The rows are grouped in 4 different ways at once. Each group adds its own fixed numbers to the row, and there is some noise. The rows also spread widely along 13 directions, which tell nothing about the answers.
(in the rows, 128 means zero)
Known rows, each followed by its group in each grouping:
[104 139 156 140 114  84  89 158  88 122 185 114 110  93 117 129 102 146
 118 136 131 121 143 131  82 143 112 142 129 158 125 121 141 150 129 131
 119] | (1) K (1) q_888
[107  77 122  87 116 122 108 129  95 139 149 172 139 169 136 146 122  66
 158 143 123 138 118 135  85  85 147 118 125 145 129 111 156 124 138 153
 161] | (1) S (3) q_894
[134 156 198 143 145 163 133 125 148 131 154 139 134 143 100  94 116 136
 129 105 144 132 123 114 164 163 147 192 161 166 105 124 131  85  84 159
 132] | (0) Q (4) q_158
[ 94 139 121 167 154  82 125  76 132 101  71  45 119 104  91 137 167 140
 116 157 113  91 113 109 119 117 165  68 132 163 106 133 132 107 185 135
 128] | (0) B (2) q_551
[ 75 146 146 147 123 138  83 163 151 115  74  97 165 129 110 149 125 113
 101 128 117 103  54 138  55  99 167 102 133 145 104 128 118 101 105 133
 144] | (2) P (5) q_551
[153 149 183 135 179 140 130 111 153 138 122 125 138 104 126 130 134 138
  79 114 139 147 124 109 183 138 125 163 111 145 108 105 112  96  70 132
 122] | (2) K (4) q_158
[115 185 178  92 157 107  69 122  93 166 149 108 142 126 136 153  94 129
 115 140 162 112 106  82  94 142 132 146 101 173  83 120 116  98 126 165
  93] | (2) D (0) q_894
[114 124 157 130 112 120 108 156 132 126 135  92 106 117 118 111 106 134
 103 131 146 128  98 125 103 120 145 129 143 160 112 141 147 124 119 150
 126] | (2) B (2) q_888
[119 147 185  66  95 156 157 162 109  80 163 109  97 154 101  93 115  61
 150 156 134 133 156  86 146 124 152 142 142 126 119 119 158 144 150 152
 118] | (2) Q (0) q_551
[123 121 139  82  76 167  72 174 121 144 129 143 126 161 140 103  83  82
 111 124 183 144  74 110  84 121  97 146 150 116 132 159 105 104 115 135
 135] | (2) S (5) q_551
[ 80 155 190  98 126 132 119 139  87  93 118 107 134 140  86 147 147  64
 158 172 110  96 162  96 103 129 155 124 125 126 111 104 130 127 177 126
 121] | (2) P (3) q_551
[135 144 134 124 176 121 135 114 131  69 113 119 121 121 123 144 127 107
 128 152 138 102 147  90 144 167 138 121 142 141  75 141 112 149 144 154
 143] | (1) D (1) q_158
[100 113 133  87 121 135 120 129 105 102 136 147 153 149 126 155 134  52
 126 148 118 138 109 109  92 102 139 117 117 109 120 100 138 134 135 129
 151] | (2) S (5) q_888
[146 107 114 135 134 113 138 129 146 112 134 109  98 123 126 106 111 138
 101 129 147 136 107 110 137 140 113 119 144 153 109 138 146 142 117 152
 154] | (0) K (5) q_894
[121 138 139 130 126 128 124 124 132 124 110 105 132 135 107 116 144 110
 121 129 131 121 109 118 124 121 138 101 133 142 126 128 139 107 126 136
 144] | (2) K (0) q_888
[127 137 122  76  89 127 120 168 124  98 119 105  96 141 126 107 115  78
 130 148 155 119 123 109 110 106 118  98 132 117 129 152 128 151 150 130
 133] | (2) P (0) q_551
[129 141  87  93 139 133 152  97 135  83 118 163 142 146 109 124 170  59
 173 125 118 123 151 110 174 119 148 103 133 114 133 119 115 120 145 139
 158] | (1) P (3) q_551
[133 163 123 157 101 104 124 161 143 129 134 139 111 125  99 115 136 149
 152 103 141  94 140 156 125 155 140 117 159 175 128 154 131 148 117 140
 149] | (0) Q (2) q_888
[121 163 139 137 119 128 131 154 159 102 106 116 130 109 106 130 151 121
 101 117 118 124 134 125 150 134 121 127 125 117 119 116 107 142 106 104
 133] | (0) B (5) q_551
[128 119 169 104 157 173 118 109 114 124 178 212 172 165 120 140 106  80
 150 116 134 149 134  96 130 164 121 200 149 147  84 107 126 101  99 170
 157] | (0) S (5) q_894
[165 104 106  98 116 121 165  68 121 135 160 159 104 164 111  95 159  94
 171 122 130 152 162 123 201 124 137 123 143 158 151 121 158 112 132 156
 162] | (1) D (2) q_551
[166 165 189 138 161 106 124 126 111 123 161  89  65  85 101 110 104 172
  89 140 178 119 176  78 176 219  73 179 136 167  86 145 114 142 136 144
  98] | (2) S (5) q_888
[136 116 139 115 107 138 120 165 129 127 118 148 119 163 127 138 121 103
 113 135 148 125 111 131 105 121 118 116 142 140 121 145 136 153 101 134
 165] | (1) S (1) q_888
[117 128 151 134 105 118 118 149  98  95 104  73  88 134  90 104 130 103
 134 170 156  90 149 101  93 163  99  97 157 127 120 163 124 147 196 120
 137] | (2) K (0) q_888
[133 105 165 122 119 139 133 117 109 140  98 144 106 149  89 121 177  79
 167 155 123 109 175 139 159 128 134 113 133 146 138 126 125 109 155 118
 150] | (2) P (3) q_888
[142 103 112 117 136 117 114 130 137 147  99 151 126 139 140 149 145 106
 111 128 139 128 114 141 132 102 122 108 114 138 126 125 121 126 111 127
 157] | (1) S (3) q_894
[120 118 117 117 135 117 109 104 128 125 135 120 129 109 130 125 127 115
 131 129 127 138 110 127 132 111 160 122 126 146 115 125 131  89 126 153
 128] | (2) D (2) q_894
[144 162 149  96 124 118 133 188 134 119 107 181 130 132 126 183 152  88
 126 133 125 105 181 136 136 141 115 123 106 122 104 120 106 199 117 102
 146] | (0) B (2) q_894
[116 127 139 101 128 114 101 159 115 133 159 155 143 158 147 144  88 105
 116 120 153 128  88 109  71 117 133 134 133 164 108 117 149 150 106 158
 154] | (1) Q (3) q_888
[127  66 187 121 164 123 116 125 103 135 104 126 122 147 141 177 121 102
  94 176 125 125 138 117  96 120 132 128 121 174  82 105 151 151 134 133
 158] | (2) D (2) q_551
[137 121 152 123 132 130 117 147 134 122 115 132 111 136 127 131 114 116
 123 139 151 118 123 118 127 137 138 133 145 157 102 145 128 131 129 148
 140] | (1) Q (2) q_894
[124 121 182  95 142 160 143 127 126 114 134 140 131 155 117 138 115  89
 124 146 129 136 121  97 142 123 159 159 138 145  94 118 151 112 109 158
 140] | (0) S (2) q_894
[113 145 167  76 159 172 103  85 124 134 155 130 149 142 125 101 102  80
 139 123 148 155  81  77 154 117 179 173 133 155  94 124 129  27 103 204
 106] | (2) S (3) q_551
[126 134 141 129 111 122 136 132 129 127  88  88  97 145  98 109 160 114
 118 147 148 108 132 110 137 129 110  97 135 131 133 139 124 133 153 109
 142] | (0) B (3) q_888
[124  78 170 141 172  99 119 120 117 127  85 112 116 121 133 181 136 120
  88 174 120 114 139 123 107 109 130 110 110 163  93 105 137 151 142 113
 154] | (1) P (2) q_894

New rows, each followed by its group in each grouping:
[144 106 138  83 135 149 151 163 159 106 108 152 130 153 145 143 129  76
  88 129 127 150 107 115 147  91 136 119 116 122 118 106 142 153  74 131
 168] | (1) K (3) q_551
[116 145 192 151 118 147 101 163 125 100  68  66  98 100  92 124 133 117
  83 166 156 100 143 102 121 170  90 142 141 107 104 153  84 116 158  88
 112] | (2) S (5) q_551
[104 139 133 104 120 134 105 129 126 125 155 121 132 126 120 111 114 104
 136 119 138 138  92 117 115 110 164 138 128 142 120 125 137  83 115 169
 118] | (2) S (3) q_894
[136 107 147 116 145 145 116 142 141 146 126 173 143 142 136 149 118 108
 107 115 126 137  96 139 123 117 137 145 124 164  99 116 131 122  70 152
 158] | (0) S (5) q_888
[146 138  95 118 165 115 142  42 141 139 117 112 152 159 131 126 169 115
 105 111 148 148  81  81 159 113 123  95 115 132 134 101 139  83 112 138
 163] | (2) D (3) q_888
[117 134  97 110 133 131  99 148 147  90  94 134 136 131 137 136 109  90
 125 131 157 105  99 106  93 132 130 102 154 134  90 172  96 140 147 152
 151] | (0) B (2) q_551
[130 109 126 139 112 122 119 130 132 120 112 119 111 129 112 108 139 117
 128 132 143 122 123 137 120 127 125 106 150 146 135 147 130 122 139 126
 156] | (2) P (2) q_888
[118 122 162 105 154 131 118 110 116  84 162 125 132 110 125 129 105 100
 117 143 134 144 138  92 125 136 133 159 138 138 100 113 135 122 137 145
 129] | (2) P (2) q_551
[152 117 129 109 113 162 141 157 162  84 135 148  99 116 124  94 111  98
 122 118 145 147 142 128 176 140 134 160 159 121 118 157 117 126  98 145
 141] | (1) S (2) q_551
[137 124  45  77  73 119 136 118 121 109 133 155 119 166 119  88 162  52
 188 122 143 129 125 133 135  93 129  59 139 109 171 153 133 135 164 135
 168] | (2) P (0) q_888
[117 123  98 133 137 103 139 107 129  86 129 128 134 116 111 143 161  98
 141 131 103 120 143 129 131 127 144  98 127 132 115 104 132 147 144 132
 156] | (2) D (5) q_551
[122 134 160  96 115 147 136 168 136  84 125 109 121 134 130 124 117  84
  82 143 146 141 110  88 119 121 117 129 125  99 112 110 130 153 115 111
 137] | (2) Q (5) q_888
[128 157 141  98 116 112 146 123 111  94 199 127 104 111 108 100 133 115
 139 126 126 151 164 107 169 132 137 146 126 135 130 108 149 142 123 147
 115] | (1) B (1) q_888
[126 139 111 122  99 102 125 142 129 110 103 102  95 119 110 119 151 117
 135 144 127 106 144 141 133 110 126  77 133 137 142 146 125 153 149 118
 139] | (0) P (1) q_551
[135 136 121 115  96 116 153 154 131  92 158 130 103 133 103 105 139 105
 135 119 128 133 155 125 144 140 112 121 144 123 147 120 151 163 129 128
 153] | (2) K (3) q_551
[124 116 207 145 188 130 100  87 102 149 136 131 139 126 113 160 116 130
 118 149 135 121 139 101 122 160 142 172 128 189  72 113 135  83 129 165
 122] | (2) S (2) q_894
[134 143 119 108 145 125 133 114 125  87 124 137 131 130 121 140 137  94
 139 138 137 115 146 102 139 152 132 118 143 132  97 135 118 140 147 147
 150] | (2) D (2) q_551
[139 128 205 111 179 132 136 110 107 116 157 140 121 108 121 153 126 113
 109 157 119 134 181  93 175 164 117 188 109 146  78  86 126 135 118 132
 121] | (0) D (5) q_894
[131 147 139 117 113 153 130 172 161 115  92 141 133 160 116 133 131  97
 132 118 146 113 101 125 117 132 152 114 146 138 100 154 123 136 110 150
 158] | (2) B (2) q_894
[128  68 133 126  99 130 117 135 115 114 122 132 101 140 127 108 122  96
 131 154 143 131 141 129 111 122 107 120 160 129 135 144 134 133 163 113
 157] | (0) Q (2) q_894
[ 72 149 118 163 112 127  82 164 138  99 105 153 168  94  95 147 149 107
 160 116  95  93 127 176  85 124 167 122 136 130 119 128  93 108 124 117
 143] | (1) P (5) q_894
[128 120 129 141 166 117 111 110 135 120 120 127 130 101 127 143 136 127
 119 134 120 120 121 129 135 136 151 124 123 165  87 120 119 115 116 153
 140] | (2) D (5) q_888
[101 133 163 127 135  95  78 113  92 174 134 151 149 118 126 163 137 120
 144 137 114 114 137 147 102 104 155 127 105 177 121 102 127  95 135 136
 117] | (0) Q (2) q_894
[137 141 113 106 134  96 124 138 120 107 133 159 124 113 128 155 145  97
 140 135 130 110 168 130 130 138 121 105 121 141 119 128 122 173 139 128
 149] | (2) P (2) q_888
[ 99  63 115 109  62 106  78 204 115 151 160 147 132 155 166 144  71 110
  82 124 143 153  52 168   8  57 120 115 135 139 154 126 175 167  88 119
 175] | (1) S (2) q_888
[117 119 146 108 122 125 125 129 115 118 103  92 107 136 118 126 140  94
 126 164 127 114 128 116 128 107 139 102 122 133 113 132 130 124 154 124
 132] | (0) D (0) q_894
[114 128 102 110 129 127 126 137 146  79 140 134 145 137 140 129 110  95
 109 116 133 138  88 100 101 116 130 118 141 126 111 119 132 148 115 141
 158] | (0) Q (5) q_551
[ 84 124 119 146 172 151 131  85 165  82  55 129 194 129 107 163 186  66
 122 131  79 122  95 120 130  91 178  97 121 114  95  93 100  83 123 121
 161] | (0) B (5) q_551
[ 95 123 125  80 100 142 110 170 118  82 146 176 151 119 135 142 124  51
 146 136 117 136 144 133 106  99 141 139 126  84 134 118 114 143 129 109
 143] | (1) P (2) q_894
[110 190 137 179 152  95 118 120 139  98 153 140 166 103  88 149 153 157
 117  88 122 112 152 120 123 181 108 157 139 144 116 100 112 134 112 112
 146] | (1) B (3) q_551
[106  92 108 174 142 112 116 113 128 100 102 137 129 128 101 136 146 107
 170 142 112  94 133 148  97 142 161  92 156 168  95 138 130 122 173 155
 166] | (2) Q (5) q_894
[131 160 140  99  57 159 158 166 130  97 137  93  72 169  71  54 135  86
 193 142 153 103 148 116 156 154 158 117 173 131 129 175 149 123 162 167
 133] | (2) D (0) q_894
[126 107 126  98  96 153  95 161 130 141 127 165 121 148 131 115 104  84
 150 123 150 129 104 149 104 114 152 129 157 154 120 164 127 108 114 169
 146] | (2) S (2) q_551
[132 148 121 111  98 105 147 106 110 127 143 138 135 156  96 128 173  97
 153 121 123 133 153 117 140 126 121 100 124 120 162 103 155 133 146 117
 154] | (2) K (2) q_894
[ 96 125 127 100 107 105  84 145  91 128 101 110 113 128 122 154 135  82
 148 167 127  99 126 139  76  94 153  73 116 146 122 144 122 132 170 142
 124] | (2) S (1) q_551
[ 85 111 108 164 143 107 137  98 139  67 167 115 159 119 101 116 132 128
 129 110 101 138 102 126  97 117 157 133 151 136 126  93 164 110 119 137
 168] | (1) P (3) q_894
[119 137 183 100 126  93 106 152  92 124 182 111 115 113 134 149  89 134
  89 143 136 141 140 103  91 126 113 154 111 159 116  95 163 167 120 128
 120] | (2) P (2) q_551
[137  76 143 118 147 143 127 149 129  70 103 143  99 100 128 127 125  76
 124 166 120 119 186 127 149 138 100 136 143 118  98 143  98 157 156 106
 150] | (0) P (0) q_551
[115 109 152  98  99 136 101 125 107 154 138 137 131 168 128 109 122  88
 130 131 142 144 105 121 105  88 130 126 130 146 150 115 144  97 128 131
 139] | (1) Q (0) q_551
[153 138 149 123 132 130 121 137 128 127  97 111  91 157 118 130 122 125
 111 148 173 107 127  99 130 156 103 119 143 147 100 164 118 142 136 144
 145] | (1) S (1) q_894
[134 122 108 131 153 134 135 138 148  61 150 184 142 127 121 138 115  99
 151 116 126 118 153 126 127 165 133 146 171 146  90 143 122 162 121 157
 179] | (1) P (2) q_551
[101 121  94 122 121  80 108  99  97 117 145 113 133 122 127 126 144 103
 146 136 122 116 125 125  94  96 136  79 123 147 142 115 142 125 171 126
 141] | (0) Q (0) q_888
[121 150 112 133 106 110 118 152 143  94 132 110 103  85 106 114 125 126
 134 122 133 113 138 146 133 137 149 118 145 141 123 156 123 133 132 143
 122] | (2) S (2) q_551
[110 100 129 112  87 121  77 180 110 114 156 134  84  67 135  90  97 105
 137 140 139 132 150 155 117 125 117 146 140 129 132 153 101 125 143 123
 102] | (0) Q (5) q_888
[131  99 140 123 140 195 153 135 174  64 117 153 132 127 113  87 135  68
 136 121 123 148 116 118 173 137 167 153 168 117  98 134 119  92 102 156
 155] | (2) Q (5) q_888
[ 84 134  90 103 109 120  87 149 116  82 104 111 145 125 127 146 116  71
 138 150 146 105  91 108  53 114 144  84 141 102 112 161 111 131 177 135
 141] | (2) S (2) q_894
[137 135 121 121 147 124 139 105 147 100 115 126 140 131 124 142 141 105
 101 125 132 138 112 107 143 121 136 116 128 130 114 119 137 125 113 135
 155] | (2) S (2) q_551
[118 142 118  73 144 111 117 121 117 119 124 114 146 166 149 158 112  87
  91 139 155 127  76  67  84 102 115 100 114 131 110 114 141 145 129 145
 152] | (0) S (3) q_551
[140 137 163 123 112 112 134 138 125 130  98  72  69 115  99 105 156 126
 103 151 144 120 162 114 165 130 110 110 119 136 133 128 124 134 154 108
 110] | (2) B (3) q_551
[141 147 112  86 119 112 112 162 134 133 105 150 107  92 134 136 149  95
 132 129 135 120 156 142 168 112 125 108  98 118 136 133  92 136 121 122
 116] | (1) K (3) q_894
[104 166 169 128 131 146 100 125 119 127 103 124 124 122  77 110 152  99
 180 138 131  91 154 126 148 153 166 138 141 159 111 145 100  67 151 158
 110] | (2) P (3) q_551
[138 123 179 133 142 128 148 131 121  88 149  98  94 134 100 108 120 122
 121 149 137 127 166  93 139 163 120 150 151 161  92 126 150 149 151 146
 135] | (2) B (0) q_551
[108  95 163 155 144 131 101 172 145 106  82  98 118 110 131 144 105 124
  77 155 129 108 103 131  84 123 131 124 140 154  86 132 117 140 123 122
 143] | (0) Q (5) q_551
[119  90  88 116 112  92 106  94  88 138 143 146 130 145 125 127 144  93
 137 137 131 133 125 119  96 115  88  85 126 128 156 114 137 133 168 113
 165] | (0) K (5) q_888
[104  93 156 155 107 119  82 188 118 137 101 128 115 136 115 145 110 119
 138 147 127  88 127 177  61 127 145 119 149 181  99 154 127 142 135 137
 155] | (1) D (0) q_551
[150  64 206 121 118 143 149 134 105 142 154 140  90 159 111 108 126 106
 112 155 124 149 170 132 150 121 100 161 136 157 133 102 168 141 118 110
 157] | (0) P (0) q_888
[110 151 138 115 111 128 127 131 122 104 135 121 117 143 100 112 141 100
 155 136 123 115 140 118 127 127 150 115 144 146 119 134 135 132 145 151
 134] | (0) B (1) q_551
[102 108  98 134 140 106  92 150 132  58 143 114 116  67 139 126  90 118
 113 138 134 124 126 119  88 136 127 128 155 133  90 154 110 153 157 140
 129] | (0) B (2) q_551
[138  70 127 135 156 110  94  86 107 143 136 143 123 143 136 124 112 117
 131 139 145 132 122 125 102 123 108 119 143 185 114 130 138 109 147 152
 160] | (2) P (0) q_551
[126  95 107  89 118 108  90 140 125 125 111  99 117 119 165 135  96 100
  72 144 158 148  70 101  80  83 110  87 118 123 129 135 134 137 130 126
 142] | (2) K (2) q_551
[121 114 202 115 153 132  87 134  91 160 146 165 141 158 124 157  98 109
 136 148 138 117 138 117  92 139 127 167 124 185  88 115 137 117 123 154
 139] | (1) P (0) q_894
[111 106 166 129 134  97  92  96  73 142 174 106  97 117 114 107 101 136
 137 155 151 131 145 101 102 150 120 150 144 180 113 134 144 106 178 156
 116] | (1) B (2) q_888
[132 140 117  86 141 146 119 154 140 101 141 196 151 150 135 149 110  75
 152 113 130 122 118 121 116 133 148 133 135 151  90 130 121 154 100 174
 164] | (2) P (5) q_551
[135 125 134 126 119 125 121 123 126 123  91 101  95 127 111 115 151 114
 128 152 138 112 143 128 153 131 131 106 135 142 123 148 110 117 143 125
 132] | (1) D (1) q_551
[144 154 122 111 151  62  93 110 101 150 182 119  98  73 141 126 113 161
 109 118 158 133 142 113 139 139  97 135 102 173 127 117 128 133 123 144
 104] | (2) P (3) q_888
[118 171 153 128 130 131  86 130 132 146  77 103 138 124 121 147 142 126
  95 136 156 107 103 111 117 130 113 116 115 127 113 145  89 100 117 114
 121] | (0) S (1) q_894
[105 151  77 128 157  79  91 117 119 101 192 191 191 111 147 168 120 116
 134  85 117 133 119 129  73 126 126 128 118 148 111  98 123 152 110 141
 159] | (1) B (0) q_888
[138 135 153 145 138 119 131 182 147  92  82  93 106 128 119 146 125 126
  72 144 157  99 120 103 101 161  90 107 139 126  98 144 122 181 123 108
 159] | (2) K (3) q_888
[106 118 164 140  98 111 119 115 105 138 140  86 108 136  95 112 129 134
 116 141 132 131 122 126 114 114 136 133 139 155 150 118 163 103 140 124
 133] | (1) S (2) q_551
[133  99  92 111  93 102 133 155 120 103 175 185 130 167 131 136 117  99
 151 113 130 129 138 145  79 125 113 109 156 150 141 125 169 198 127 138
 195] | (2) P (2) q_551
[154 100  84 102 134 131 135  70 123 137  95 153 103 154 116  99 170  75
 179 140 143 121 142 114 181 126 129  84 142 149 121 156 105  98 172 160
 155] | (0) B (5) q_888
[ 90 162 133  98 102 131  94 154 119 104 120  86  93  91 102  83 122  92
 163 146 144 101 130 117 132 127 165 118 142 132 114 168  99  90 169 159
  85] | (0) B (3) q_888
[137 122 126 146 114 145 151 116 155 125  49  79  90 159  84  90 181 105
 147 148 142  93 116 130 164 131 158  78 156 141 126 164 126  92 147 138
 156] | (2) D (3) q_888
[120  99 118 153 179 108  81 111 137 107  72 145 156  84 154 178 143 111
  85 138 130 117 131 130 111 125 112 111 118 130 102 125  77 122 135  95
 148] | (1) Q (2) q_551
[115 161 199 140 113 141 111 161 130 122  81  71  94 103  89 114 138 130
  95 157 141 103 150 109 147 154 111 143 131 133 106 141  91 117 145 100
 100] | (0) B (5) q_551
[ 69 193  95  93 120 114 104 109 110  86 144 143 198 145 111 151 144  63
 163 116 121 111  91  95  68 111 169  93 129 108 126 115 128 113 151 144
 145] | (2) P (2) q_888
[103 132 128 102 155 116  96 106 108 119 110 105 124  99 126 142 130  89
 129 157 128 117 106 106 118 106 161 104 105 144  95 128 113  94 151 160
 109] | (2) S (5) q_888
[133  76 143  95 135 152 138 148 117  97 145 180 122 156 124 137 117  58
 154 149 118 138 147 120 122 133 138 136 139 137  96 118 146 154 134 161
 166] | (2) K (5) q_894
[ 97 129 134 124 141 117 100  81 101 122 155 141 165 140 124 133 127 102
 136 126 134 132 110  97  93 127 132 132 141 142 125 110 135  92 150 136
 146] | (0) Q (2) q_888
[109  81 128 132 141 130 118  95 105  92 132 160 156 145 117 152 140  74
 143 144 115 135 142 120  96 130 125 127 150 128 118 115 136 124 160 125
 171] | (2) S (2) q_551
[127  76 145  93 113 131 137 124 105 116 150 137 108 138 125 114 132  73
 124 153 119 159 135 117 133 100 128 119 120 125 136  99 158 132 137 129
 147] | (2) K (5) q_888
[151 118 118  96 128 109 144 127 131 115 137  81  68 124 123  93 106 123
 116 144 148 138 105  96 155 117 147  98 132 173 106 141 159 137 133 190
 127] | (2) K (5) q_551
[ 98 160  56 110  79  92 145 106 126 110 142 127 143 137  94 111 192  84
 172 107  98 129 117 142 130  79 167  55 114 116 169 101 151 129 149 131
 149] | (2) B (5) q_888
[127 114 178  84  92 133 145 212 115 104 136 125  91 128 123 137 127  78
 117 162 111 123 163 148 120 103 145 126 112 127 117 111 152 192 115 113
 136] | (2) D (0) q_888
[114 129  36 118 156 104 145  68 146  88 152 168 184 157 135 139 156  87
 158  95 112 131  85 117 115 109 154  85 140 137 122 107 149 125 118 163
 196] | (0) D (3) q_888
[124 146 173 164 131 130 102 162 141 118  75  96  98  81  97 123 145 136
  95 146 143 102 152 135 145 163 112 138 130 134 101 148  76 121 135  98
 111] | (1) B (5) q_888
